All rows are made from the same 10 directions, up to rounding. Whole rows:
-4 -4 10 -2 6 -3 8 -1 2 12 -17 -20 9 -11 17 -10 -8 1 3
16 11 -14 -1 -11 -2 10 4 -12 -3 -3 10 22 -23 -9 -9 20 -19 -8
2 16 -5 -13 8 0 24 12 -5 7 -17 15 11 0 3 -4 -1 5 -6
-2 -2 -13 19 -11 -5 -14 0 7 -14 14 -10 16 -4 -10 -4 -10 8 7
2 18 -13 5 -3 -3 7 3 -1 -7 -3 8 13 7 -12 15 -11 10 5
0 16 -2 -17 7 2 10 4 6 15 -9 17 -7 5 5 0 0 -1 5
-12 16 -19 -5 -1 5 -1 2 18 -3 6 -18 0 2 -18 -1 -5 13 11
9 -1 -1 0 -6 -2 12 9 -19 -8 -1 43 -5 4 13 19 5 6 1
8 -24 -5 1 -7 -5 1 2 14 -10 9 -14 -7 11 12 -22 4 16 12
-8 7 2 -1 8 5 -21 4 1 1 7 20 -5 -3 14 5 -7 10 16
-6 3 -15 -4 -16 5 9 1 0 1 3 -4 -6 -22 0 10 12 -2 12
15 -14 15 3 11 -1 0 2 -27 -19 -8 6 5 4 9 4 12 3 -13
-4 -1 3 2 5 3 -4 2 -6 -3 -2 -8 6 -8 -2 -4 2 -1 -7

Rows cut short, each followed by the rest of it:
5 3 5 17 6 -12 4 -6 3 -10 -8 -11 14 34 -14 14 -30 => 16 -5
15 5 -2 0 2 -3 -3 0 -6 -6 -2 7 11 -1 -1 -6 8 => -5 -1
1 0 8 3 3 -1 -10 -3 -9 3 -10 -4 8 -19 24 6 -2 => 1 17
7 -2 10 14 4 -7 -18 -5 -10 -5 -6 -1 19 -10 16 3 -9 => 0 10
-8 3 -10 4 -11 -2 -6 3 14 8 12 17 -3 -3 5 -3 -11 => 2 12
7 17 10 -14 15 5 -3 -5 -12 4 -15 9 -5 2 7 20 6 => -3 7
8 3 0 -4 3 2 -7 -3 -1 -5 6 2 -3 6 -11 -4 11 => -8 -7
1 22 -11 2 -3 4 -21 -6 -1 6 3 -11 24 -37 -13 -10 12 => -26 3
12 3 4 5 -5 -10 -8 -8 11 16 3 13 7 5 2 -12 -7 => -20 0
7 7 -6 -5 -2 1 1 0 -2 -3 0 9 -2 1 0 6 6 => 2 8
6 0 7 -9 18 -2 -4 10 2 3 -7 15 6 8 23 -22 -5 => 13 6
-4 -23 12 7 1 1 -10 -5 -1 -5 8 -18 -8 -1 1 -8 4 => -4 -10
7 -21 11 7 -3 -9 3 -1 1 -2 -1 7 -7 15 21 0 -10 => 10 6
-5 -23 10 5 -1 -5 2 0 9 -3 4 0 -19 24 17 5 -16 => 22 9
8 -4 5 -10 1 -1 19 -2 -5 3 -13 -8 -6 4 1 3 10 => -4 -6
2 15 -10 0 -8 -6 15 -1 8 9 -9 2 8 2 -2 9 -11 => 2 10
7 -17 3 0 -3 -4 -7 -6 8 -1 -3 -31 2 -11 18 -19 7 => 2 16
8 -6 -1 3 -19 -9 -4 -17 21 13 6 -6 -15 9 10 8 -8 => -7 26
13 -4 -17 14 -14 -11 7 4 -2 -18 -4 -10 28 -8 6 -6 -4 => 17 16
-2 -3 -16 1 -11 -1 9 10 8 -6 8 7 1 0 0 -9 0 => 13 5
24 -5 3 -11 -3 -3 15 -10 -6 -8 -10 -10 -13 17 1 12 18 => 0 6
5 7 -10 2 -5 -3 10 1 0 -6 -2 -2 9 4 -14 3 0 => 1 -4
14 0 -18 0 0 -1 1 10 1 -21 12 5 12 11 -18 -23 13 => 9 -10
-15 7 7 -10 24 15 -25 4 3 -3 14 1 -12 8 -17 -11 6 => 0 -16
7 13 -3 -6 4 -3 8 -1 4 5 -10 1 6 8 -3 0 -4 => 1 3
14 15 -10 2 4 -3 -15 3 -1 -5 2 7 27 -10 -5 -20 6 => -7 2
9 0 -11 -6 -8 4 9 -3 -2 -14 6 -4 -13 11 -18 12 18 => 1 -2
-13 4 0 6 6 3 -23 3 8 2 11 8 2 -4 6 -5 -13 => 8 10
-2 5 12 2 4 -4 -2 -5 2 20 -10 -2 10 -10 8 -5 -10 => -16 -3
-24 -6 9 2 16 3 -3 17 1 7 -5 11 3 -5 26 -10 -23 => 24 3
2 -3 6 -2 10 -2 8 11 -4 8 -8 4 18 -7 2 -31 2 => -9 -23
17 -10 -8 14 -11 -9 -2 -5 -1 -22 8 -5 6 17 -9 4 0 => 9 4
6 -7 18 0 11 -3 -2 2 -11 7 -8 16 3 -1 18 -7 -1 => -7 -8
6 -2 1 -7 -4 1 12 -2 -10 -2 -10 -1 -7 -7 11 15 11 => 2 9
-1 1 -4 3 -2 1 -4 -1 1 -6 5 -1 -1 1 -3 4 0 => 4 4
-7 2 -8 2 4 2 -15 12 2 -1 5 7 17 -23 16 -23 -2 => 8 11
2 -2 9 -2 13 -1 -7 -3 -5 -5 -15 -21 6 -4 21 4 -5 => 17 19
6 3 -5 -7 0 3 2 1 0 -4 4 5 -5 5 -8 -2 10 => -2 -4
6 -4 3 2 10 0 -32 1 4 -11 12 14 -4 9 21 -6 -4 => 19 26
18 -7 10 7 -1 -8 -5 -6 -13 -6 -8 9 6 2 20 12 -1 => 0 12
13 -1 1 7 -8 -8 4 -5 -2 0 0 12 5 9 -2 6 -3 => -8 -2
7 -6 13 18 4 -9 -20 -8 2 4 5 -2 18 5 -5 -16 -13 => -17 -14
-8 -6 0 -2 -3 4 0 2 6 -1 13 14 -23 15 -4 8 -1 => 5 -2
-11 7 -1 -8 7 3 7 12 5 11 -2 22 -4 4 7 -6 -9 => 8 -2
-3 0 8 3 2 -2 -11 -7 9 11 2 -2 -3 3 3 -2 -10 => -8 3
-5 -2 0 -14 -3 5 6 4 2 10 -1 17 -22 -5 22 8 6 => 5 17
4 -10 7 2 -3 -1 -8 -10 6 5 4 -14 -7 0 -1 -6 4 => -12 -1
-6 -10 1 10 0 -2 -6 7 2 -3 10 10 5 3 -1 -13 -8 => 4 -10
-6 -1 11 13 8 -6 4 -7 -2 0 -16 -37 21 0 -7 1 -19 => 2 -11
-13 -10 6 -4 9 1 5 9 13 10 4 1 -7 13 -2 -24 -10 => 5 -18
-11 -3 -2 2 -7 0 13 10 1 10 7 22 -2 -3 -5 -7 -4 => -9 -20
1 2 -3 -8 7 3 -8 3 13 4 8 1 -4 9 -6 -23 4 => -2 -4
15 -11 -4 1 2 -3 -11 -5 7 -19 5 -29 3 12 -2 -15 9 => 13 11
-7 -2 -2 -3 -1 3 0 -3 9 0 4 -15 -11 5 -6 3 -1 => 4 3
-4 25 -7 -20 23 11 5 18 -15 -4 -18 9 18 -20 8 -7 11 => 14 3
3 -10 -7 2 -16 -8 8 5 14 12 6 21 -5 -1 21 -12 -7 => 2 15
7 -1 6 7 -3 -11 -4 -2 12 18 5 22 6 11 4 -19 -14 => -16 -8
-2 -2 5 3 3 -1 -12 -4 5 2 4 -1 -3 4 4 0 -6 => 1 6
-14 -4 -1 4 -1 2 -5 13 2 4 14 33 -6 0 8 -5 -10 => 7 -3
-17 -3 8 9 13 8 -18 2 -12 -12 1 -22 10 -16 -6 3 -2 => 6 -9
10 3 0 -3 2 -2 7 -1 -3 -2 -4 6 2 11 -5 1 3 => -2 -6
7 -13 -15 3 -15 -4 10 9 5 -14 13 14 -6 10 4 -5 4 => 17 8
-9 -21 10 0 -4 1 9 7 4 14 12 19 -17 5 0 -19 3 => -15 -29
-15 -23 7 14 -10 -2 -9 -7 10 3 7 -27 -8 -10 11 -1 -11 => 3 8
-1 -4 5 20 -5 -4 -15 -4 -12 -6 5 3 14 -12 -1 10 -8 => -8 -4
